The rows of each matrix lie in a flat space through zero, up to rounding. After each matrix: how many dimensions does the smallest such space have?
In the rows, 128 means zero.

| 101 | 130 | 122 | 129 | 135 | 113 | 163 | 126 | 141 | 123 | 134 | 135 | 130 | 119 |
| 130 | 110 | 129 | 126 | 146 |  95 | 126 | 103 | 115 | 132 | 142 | 132 | 117 | 152 |
| 122 | 129 |  80 | 140 | 120 | 114 | 136 | 110 | 134 | 138 | 161 | 117 | 161 | 116 |
| 129 | 126 | 140 | 125 | 138 | 117 | 123 | 123 | 126 | 129 | 121 | 134 | 118 | 144 |
| 135 | 146 | 120 | 138 |  62 | 173 |  94 | 173 | 134 | 130 | 113 | 125 | 128 |  92 |
| 113 |  95 | 114 | 117 | 173 |  55 | 157 |  80 | 120 | 129 | 148 | 146 | 137 | 190 |
| 163 | 126 | 136 | 123 |  94 | 157 |  72 | 150 | 113 | 131 | 104 | 129 | 129 | 148 |
| 126 | 103 | 110 | 123 | 173 |  80 | 150 |  80 | 117 | 131 | 158 | 128 | 142 | 163 |
| 141 | 115 | 134 | 126 | 134 | 120 | 113 | 117 | 112 | 131 | 135 | 126 | 117 | 140 |
| 123 | 132 | 138 | 129 | 130 | 129 | 131 | 131 | 131 | 127 | 124 | 130 | 118 | 123 |
| 134 | 142 | 161 | 121 | 113 | 148 | 104 | 158 | 135 | 124 |  85 | 141 | 113 | 143 |
| 135 | 132 | 117 | 134 | 125 | 146 | 129 | 128 | 126 | 130 | 141 | 113 | 137 | 102 |
| 130 | 117 | 161 | 118 | 128 | 137 | 129 | 142 | 117 | 118 | 113 | 137 |  97 | 130 |
| 119 | 152 | 116 | 144 |  92 | 190 | 148 | 163 | 140 | 123 | 143 | 102 | 130 |  35 |
 => 6

| 162 | 131 | 170 | 130 | 106 | 133 | 141 | 146 | 111 | 125 | 111 | 152 | 132 | 140 |
| 131 |  85 | 140 | 131 |  82 | 187 | 131 | 128 | 101 | 145 |  66 | 113 | 187 | 137 |
| 170 | 140 | 213 | 112 | 118 | 110 | 138 | 161 | 138 |  90 | 122 | 166 |  86 | 144 |
| 130 | 131 | 112 | 183 | 112 | 193 | 127 | 121 |  99 | 144 | 130 | 122 | 147 | 118 |
| 106 |  82 | 118 | 112 | 108 | 165 | 126 | 118 | 131 | 140 |  73 |  86 | 182 | 120 |
| 133 | 187 | 110 | 193 | 165 | 161 | 120 | 115 | 142 | 127 | 188 | 156 |  92 | 111 |
| 141 | 131 | 138 | 127 | 126 | 120 | 157 | 151 | 119 | 123 | 148 | 119 | 140 | 134 |
| 146 | 128 | 161 | 121 | 118 | 115 | 151 | 160 | 118 | 107 | 150 | 131 | 118 | 146 |
| 111 | 101 | 138 |  99 | 131 | 142 | 119 | 118 | 165 | 122 |  83 | 104 | 150 | 117 |
| 125 | 145 |  90 | 144 | 140 | 127 | 123 | 107 | 122 | 157 | 130 | 133 | 143 | 115 |
| 111 |  66 | 122 | 130 |  73 | 188 | 148 | 150 |  83 | 130 | 109 |  81 | 190 | 158 |
| 152 | 113 | 166 | 122 |  86 | 156 | 119 | 131 | 104 | 133 |  81 | 170 | 146 | 162 |
| 132 | 187 |  86 | 147 | 182 |  92 | 140 | 118 | 150 | 143 | 190 | 146 | 115 | 113 |
| 140 | 137 | 144 | 118 | 120 | 111 | 134 | 146 | 117 | 115 | 158 | 162 | 113 | 169 |
 => 7

| 196 | 111 | 112 |  81 |  97 | 144 |  50 | 104 | 180 | 101 |  99 | 157 | 160 |  99 |
| 111 | 104 | 146 | 139 |  96 | 103 | 135 | 134 | 118 |  80 |  81 | 136 | 108 | 121 |
| 112 | 146 | 176 | 137 | 104 | 137 | 140 | 139 | 106 | 135 | 107 | 100 | 102 | 133 |
|  81 | 139 | 137 | 162 | 151 | 118 | 181 | 143 |  97 | 157 | 151 | 105 | 108 | 143 |
|  97 |  96 | 104 | 151 | 146 |  97 | 151 | 121 | 116 |  96 | 123 | 147 | 135 | 130 |
| 144 | 103 | 137 | 118 |  97 | 130 |  89 | 104 | 145 |  97 |  83 | 138 | 146 | 104 |
|  50 | 135 | 140 | 181 | 151 |  89 | 224 | 169 |  71 | 133 | 148 | 110 |  75 | 161 |
| 104 | 134 | 139 | 143 | 121 | 104 | 169 | 163 | 106 | 117 | 127 | 126 |  86 | 143 |
| 180 | 118 | 106 |  97 | 116 | 145 |  71 | 106 | 176 | 134 | 123 | 145 | 159 |  99 |
| 101 |  80 | 135 | 157 |  96 |  97 | 133 | 117 | 134 |  99 |  74 | 134 | 122 |  93 |
|  99 |  81 | 107 | 151 | 123 |  83 | 148 | 127 | 123 |  74 |  98 | 156 | 123 | 119 |
| 157 | 136 | 100 | 105 | 147 | 138 | 110 | 126 | 145 | 134 | 156 | 143 | 145 | 135 |
| 160 | 108 | 102 | 108 | 135 | 146 |  75 |  86 | 159 | 122 | 123 | 145 | 181 | 107 |
|  99 | 121 | 133 | 143 | 130 | 104 | 161 | 143 |  99 |  93 | 119 | 135 | 107 | 148 |
 => 5

| 126 | 134 | 139 | 148 | 171 | 130 | 114 | 126 | 116 | 125 | 114 | 152 | 102 | 151 |
| 134 | 107 | 118 | 137 | 177 | 124 | 116 | 136 | 115 | 113 | 115 | 151 | 149 | 129 |
| 139 | 118 | 101 | 120 | 137 | 133 | 124 | 147 | 113 | 153 | 134 | 112 | 143 | 160 |
| 148 | 137 | 120 |  86 | 126 | 137 | 134 | 134 | 116 | 130 | 129 | 100 | 120 | 132 |
| 171 | 177 | 137 | 126 | 104 | 141 | 116 | 141 | 117 | 107 | 130 | 141 | 101 | 130 |
| 130 | 124 | 133 | 137 | 141 | 125 | 129 | 105 | 139 | 152 | 141 | 108 | 147 | 120 |
| 114 | 116 | 124 | 134 | 116 | 129 |  47 | 131 | 133 | 123 | 117 | 151 | 122 | 126 |
| 126 | 136 | 147 | 134 | 141 | 105 | 131 | 111 | 117 | 111 | 144 | 144 | 125 | 146 |
| 116 | 115 | 113 | 116 | 117 | 139 | 133 | 117 | 114 | 144 | 131 | 140 | 127 | 122 |
| 125 | 113 | 153 | 130 | 107 | 152 | 123 | 111 | 144 | 102 | 131 | 130 | 139 | 131 |
| 114 | 115 | 134 | 129 | 130 | 141 | 117 | 144 | 131 | 131 | 111 | 145 |  94 | 127 |
| 152 | 151 | 112 | 100 | 141 | 108 | 151 | 144 | 140 | 130 | 145 |  93 | 104 | 117 |
| 102 | 149 | 143 | 120 | 101 | 147 | 122 | 125 | 127 | 139 |  94 | 104 | 100 | 141 |
| 151 | 129 | 160 | 132 | 130 | 120 | 126 | 146 | 122 | 131 | 127 | 117 | 141 | 143 |
 => 12

|  57 | 139 | 102 | 110 | 117 | 135 | 188 | 128 |  98 | 121 | 121 | 114 | 117 | 130 |
| 139 | 119 |  99 | 132 | 128 | 114 |  98 | 126 | 153 | 117 | 130 | 108 | 136 | 109 |
| 102 |  99 | 101 | 129 | 120 | 111 | 135 | 125 | 129 | 119 |  93 | 118 | 135 | 101 |
| 110 | 132 | 129 | 124 | 137 | 134 | 159 | 129 | 110 | 139 | 125 | 133 | 132 | 144 |
| 117 | 128 | 120 | 137 |  88 | 112 | 119 | 134 | 112 | 122 | 184 | 118 |  77 |  98 |
| 135 | 114 | 111 | 134 | 112 | 136 | 116 | 125 | 122 | 102 | 116 | 120 | 116 | 122 |
| 188 |  98 | 135 | 159 | 119 | 116 |  71 | 132 | 128 | 144 | 165 | 132 | 139 | 137 |
| 128 | 126 | 125 | 129 | 134 | 125 | 132 | 128 | 129 | 127 | 122 | 130 | 120 | 119 |
|  98 | 153 | 129 | 110 | 112 | 122 | 128 | 129 | 145 | 121 | 145 | 117 | 118 | 108 |
| 121 | 117 | 119 | 139 | 122 | 102 | 144 | 127 | 121 | 150 | 134 | 121 | 128 | 120 |
| 121 | 130 |  93 | 125 | 184 | 116 | 165 | 122 | 145 | 134 |  91 | 123 | 131 | 113 |
| 114 | 108 | 118 | 133 | 118 | 120 | 132 | 130 | 117 | 121 | 123 | 130 | 111 | 106 |
| 117 | 136 | 135 | 132 |  77 | 116 | 139 | 120 | 118 | 128 | 131 | 111 | 122 | 133 |
| 130 | 109 | 101 | 144 |  98 | 122 | 137 | 119 | 108 | 120 | 113 | 106 | 133 | 141 |
 => 8

| 121 | 152 | 109 | 152 | 107 | 114 | 130 | 152 | 113 | 122 | 130 | 135 | 122 | 130 |
| 152 | 185 | 140 |  93 | 122 | 116 | 148 | 137 |  90 | 107 | 148 | 141 | 134 | 154 |
| 109 | 140 | 132 |  97 | 133 | 148 | 120 | 123 | 123 | 136 | 118 | 124 | 146 | 111 |
| 152 |  93 |  97 | 234 | 111 |  72 | 147 | 145 | 145 | 108 | 146 | 139 |  80 | 166 |
| 107 | 122 | 133 | 111 | 128 | 162 | 111 | 125 | 137 | 153 | 110 | 119 | 134 | 106 |
| 114 | 116 | 148 |  72 | 162 | 146 | 128 |  91 | 134 | 129 | 121 | 121 | 159 | 115 |
| 130 | 148 | 120 | 147 | 111 | 128 | 141 | 139 | 118 | 130 | 131 | 137 | 107 | 155 |
| 152 | 137 | 123 | 145 | 125 |  91 | 139 | 138 | 116 | 102 | 147 | 135 | 125 | 141 |
| 113 |  90 | 123 | 145 | 137 | 134 | 118 | 116 | 153 | 139 | 116 | 120 | 127 | 113 |
| 122 | 107 | 136 | 108 | 153 | 129 | 130 | 102 | 139 | 124 | 126 | 124 | 144 | 121 |
| 130 | 148 | 118 | 146 | 110 | 121 | 131 | 147 | 116 | 126 | 131 | 134 | 117 | 137 |
| 135 | 141 | 124 | 139 | 119 | 121 | 137 | 135 | 120 | 124 | 134 | 134 | 117 | 145 |
| 122 | 134 | 146 |  80 | 134 | 159 | 107 | 125 | 127 | 144 | 117 | 117 | 149 |  97 |
| 130 | 154 | 111 | 166 | 106 | 115 | 155 | 141 | 113 | 121 | 137 | 145 |  97 | 174 |
 => 5

| 134 | 116 | 156 | 156 | 143 | 101 | 121 | 128 | 134 | 109 | 149 | 136 |  92 | 151 |
| 116 | 165 | 143 | 108 | 128 | 145 | 126 | 139 | 141 | 125 |  86 | 106 | 120 | 129 |
| 156 | 143 | 152 | 156 | 131 |  93 | 126 | 170 | 147 |  95 |  95 | 121 |  95 | 143 |
| 156 | 108 | 156 | 165 | 126 |  91 | 138 | 170 | 131 | 108 | 135 | 131 |  74 | 112 |
| 143 | 128 | 131 | 126 | 129 | 132 | 133 | 136 | 149 | 133 | 119 | 137 | 131 | 150 |
| 101 | 145 |  93 |  91 | 132 | 166 | 120 |  72 | 133 | 155 | 146 | 141 | 190 | 124 |
| 121 | 126 | 126 | 138 | 133 | 120 |  92 | 155 |  87 | 111 | 110 | 112 | 148 | 176 |
| 128 | 139 | 170 | 170 | 136 |  72 | 155 | 107 | 150 |  87 | 143 | 111 |  30 |  63 |
| 134 | 141 | 147 | 131 | 149 | 133 |  87 | 150 | 143 | 122 | 131 | 149 | 148 | 199 |
| 109 | 125 |  95 | 108 | 133 | 155 | 111 |  87 | 122 | 156 | 185 | 161 | 187 | 106 |
| 149 |  86 |  95 | 135 | 119 | 146 | 110 | 143 | 131 | 185 | 185 | 167 | 186 | 163 |
| 136 | 106 | 121 | 131 | 137 | 141 | 112 | 111 | 149 | 161 | 167 | 158 | 158 | 192 |
|  92 | 120 |  95 |  74 | 131 | 190 | 148 |  30 | 148 | 187 | 186 | 158 | 177 | 107 |
| 151 | 129 | 143 | 112 | 150 | 124 | 176 |  63 | 199 | 106 | 163 | 192 | 107 |  89 |
 => 8

|  96 | 117 | 114 | 142 | 122 | 132 | 147 |  92 | 127 | 111 | 100 | 110 | 113 | 110 |
| 117 | 121 | 122 | 135 | 133 | 126 | 133 | 117 | 133 | 129 | 125 | 131 | 122 | 126 |
| 114 | 122 |  95 | 114 | 138 | 138 | 148 | 112 | 131 | 124 | 107 | 127 |  96 | 143 |
| 142 | 135 | 114 | 127 | 126 | 136 | 135 | 148 | 136 | 128 | 127 | 139 | 115 | 145 |
| 122 | 133 | 138 | 126 | 113 | 132 | 129 | 117 | 114 | 113 | 115 | 103 | 134 | 110 |
| 132 | 126 | 138 | 136 | 132 | 115 | 128 | 139 | 138 | 137 | 148 | 126 | 122 | 128 |
| 147 | 133 | 148 | 135 | 129 | 128 | 102 | 146 | 125 | 139 | 144 | 159 | 169 | 130 |
|  92 | 117 | 112 | 148 | 117 | 139 | 146 |  85 | 124 | 105 |  89 | 115 | 122 | 105 |
| 127 | 133 | 131 | 136 | 114 | 138 | 125 | 124 | 120 | 115 | 113 | 127 | 144 | 117 |
| 111 | 129 | 124 | 128 | 113 | 137 | 139 | 105 | 115 | 106 | 101 | 101 | 123 | 110 |
| 100 | 125 | 107 | 127 | 115 | 148 | 144 |  89 | 113 | 101 |  81 | 110 | 122 | 113 |
| 110 | 131 | 127 | 139 | 103 | 126 | 159 | 115 | 127 | 101 | 110 |  69 |  89 | 103 |
| 113 | 122 |  96 | 115 | 134 | 122 | 169 | 122 | 144 | 123 | 122 |  89 |  54 | 141 |
| 110 | 126 | 143 | 145 | 110 | 128 | 130 | 105 | 117 | 110 | 113 | 103 | 141 |  96 |
 => 5

| 167 | 126 |  94 | 113 | 154 | 133 | 119 |  81 | 151 | 163 |  68 | 111 | 157 | 123 |
| 126 | 127 | 106 | 149 |  93 | 137 | 117 | 150 | 155 | 131 | 142 | 131 | 151 | 179 |
|  94 | 106 | 115 | 177 |  74 | 145 |  88 | 154 | 139 |  72 | 132 |  90 | 141 | 149 |
| 113 | 149 | 177 | 108 | 175 | 129 | 162 | 113 | 115 | 129 | 113 | 102 | 130 |  94 |
| 154 |  93 |  74 | 175 |  48 | 148 |  73 | 184 | 166 | 114 | 117 | 129 | 177 | 214 |
| 133 | 137 | 145 | 129 | 148 | 141 | 136 | 143 | 134 | 126 | 107 | 106 | 146 | 121 |
| 119 | 117 |  88 | 162 |  73 | 136 | 107 | 133 | 163 | 127 | 161 | 136 | 135 | 170 |
|  81 | 150 | 154 | 113 | 184 | 143 | 133 | 126 | 112 | 114 |  67 |  59 | 164 |  79 |
| 151 | 155 | 139 | 115 | 166 | 134 | 163 | 112 | 151 | 163 | 132 | 132 | 128 | 116 |
| 163 | 131 |  72 | 129 | 114 | 126 | 127 | 114 | 163 | 178 | 159 | 177 | 118 | 143 |
|  68 | 142 | 132 | 113 | 117 | 107 | 161 |  67 | 132 | 159 | 193 | 151 | 100 | 119 |
| 111 | 131 |  90 | 102 | 129 | 106 | 136 |  59 | 132 | 177 | 151 | 162 | 108 | 110 |
| 157 | 151 | 141 | 130 | 177 | 146 | 135 | 164 | 128 | 118 | 100 | 108 | 130 |  99 |
| 123 | 179 | 149 |  94 | 214 | 121 | 170 |  79 | 116 | 143 | 119 | 110 |  99 |  76 |
 => 8

| 110 | 125 |  84 | 109 | 118 | 122 | 231 | 140 | 129 |  90 | 183 |  99 | 168 | 173 |
| 125 |  89 | 142 | 177 | 122 | 141 |  44 |  79 | 142 |  96 | 102 | 121 | 158 |  86 |
|  84 | 142 |  97 | 104 | 129 |  92 | 174 | 121 | 134 |  86 | 178 | 102 | 186 | 154 |
| 109 | 177 | 104 |  68 | 138 |  99 | 217 | 174 | 117 | 147 | 169 | 125 | 118 | 178 |
| 118 | 122 | 129 | 138 | 131 | 134 |  94 | 116 | 134 | 121 | 117 | 121 | 137 | 121 |
| 122 | 141 |  92 |  99 | 134 | 160 | 197 | 174 | 125 | 143 | 138 | 106 | 107 | 186 |
| 231 |  44 | 174 | 217 |  94 | 197 |  86 |  99 | 122 | 142 |  66 | 167 |  78 |  59 |
| 140 |  79 | 121 | 174 | 116 | 174 |  99 | 103 | 139 | 101 | 106 | 110 | 142 | 116 |
| 129 | 142 | 134 | 117 | 134 | 125 | 122 | 139 | 125 | 146 | 121 | 135 | 111 | 130 |
|  90 |  96 |  86 | 147 | 121 | 143 | 142 | 101 | 146 |  62 | 154 |  80 | 197 | 149 |
| 183 | 102 | 178 | 169 | 117 | 138 |  66 | 106 | 121 | 154 |  85 | 170 |  90 |  67 |
|  99 | 121 | 102 | 125 | 121 | 106 | 167 | 110 | 135 |  80 | 170 | 104 | 185 | 142 |
| 168 | 158 | 186 | 118 | 137 | 107 |  78 | 142 | 111 | 197 |  90 | 185 |  57 |  87 |
| 173 |  86 | 154 | 178 | 121 | 186 |  59 | 116 | 130 | 149 |  67 | 142 |  87 |  94 |
 => 4

| 113 | 131 | 104 | 139 | 125 | 146 | 128 | 137 | 114 | 119 | 142 | 113 | 172 | 148 |
| 131 | 193 | 122 | 129 | 132 |  96 | 167 | 139 | 123 | 116 | 135 | 126 | 100 |  93 |
| 104 | 122 | 192 | 112 | 103 | 120 | 104 | 153 | 142 | 162 | 157 |  92 | 116 | 119 |
| 139 | 129 | 112 | 160 | 137 | 133 | 141 |  98 | 122 | 131 |  80 | 130 | 110 | 123 |
| 125 | 132 | 103 | 137 | 128 | 143 | 142 | 134 | 116 | 113 | 135 | 128 | 164 | 144 |
| 146 |  96 | 120 | 133 | 143 | 143 | 141 |  91 | 132 | 139 | 117 | 138 | 104 | 134 |
| 128 | 167 | 104 | 141 | 142 | 141 | 123 | 113 | 145 | 126 | 105 | 135 | 100 | 133 |
| 137 | 139 | 153 |  98 | 134 |  91 | 113 | 129 | 145 | 136 | 138 | 141 |  74 |  97 |
| 114 | 123 | 142 | 122 | 116 | 132 | 145 | 145 | 120 | 135 | 167 | 104 | 152 | 131 |
| 119 | 116 | 162 | 131 | 113 | 139 | 126 | 136 | 135 | 147 | 130 | 111 | 130 | 133 |
| 142 | 135 | 157 |  80 | 135 | 117 | 105 | 138 | 167 | 130 | 147 | 164 |  80 | 121 |
| 113 | 126 |  92 | 130 | 128 | 138 | 135 | 141 | 104 | 111 | 164 | 113 | 186 | 147 |
| 172 | 100 | 116 | 110 | 164 | 104 | 100 |  74 | 152 | 130 |  80 | 186 |  41 | 107 |
| 148 |  93 | 119 | 123 | 144 | 134 | 133 |  97 | 131 | 133 | 121 | 147 | 107 | 131 |
 => 7

| 160 | 141 | 104 | 115 |  96 | 136 | 117 | 144 | 136 | 112 | 105 | 100 | 133 | 118 |
| 141 | 170 | 140 | 127 | 104 |  98 | 131 | 116 | 153 | 101 | 120 |  99 | 125 | 113 |
| 104 | 140 | 170 | 121 | 117 | 117 | 136 | 100 | 131 | 123 | 124 | 133 | 128 | 124 |
| 115 | 127 | 121 | 146 | 156 | 124 | 122 | 128 | 125 | 122 | 129 | 131 | 143 | 149 |
|  96 | 104 | 117 | 156 | 213 | 113 | 140 | 119 | 124 | 159 | 150 | 155 | 113 | 149 |
| 136 |  98 | 117 | 124 | 113 | 164 | 126 | 153 |  94 | 144 | 149 | 152 | 136 | 119 |
| 117 | 131 | 136 | 122 | 140 | 126 | 142 | 118 | 123 | 136 | 135 | 135 | 116 | 110 |
| 144 | 116 | 100 | 128 | 119 | 153 | 118 | 156 | 115 | 124 | 136 | 129 | 139 | 128 |
| 136 | 153 | 131 | 125 | 124 |  94 | 123 | 115 | 181 | 112 | 113 | 100 | 108 | 144 |
| 112 | 101 | 123 | 122 | 159 | 144 | 136 | 124 | 112 | 156 | 125 | 147 | 117 | 127 |
| 105 | 120 | 124 | 129 | 150 | 149 | 135 | 136 | 113 | 125 | 162 | 151 | 128 | 122 |
| 100 |  99 | 133 | 131 | 155 | 152 | 135 | 129 | 100 | 147 | 151 | 164 | 131 | 132 |
| 133 | 125 | 128 | 143 | 113 | 136 | 116 | 139 | 108 | 117 | 128 | 131 | 160 | 140 |
| 118 | 113 | 124 | 149 | 149 | 119 | 110 | 128 | 144 | 127 | 122 | 132 | 140 | 181 |
 => 7
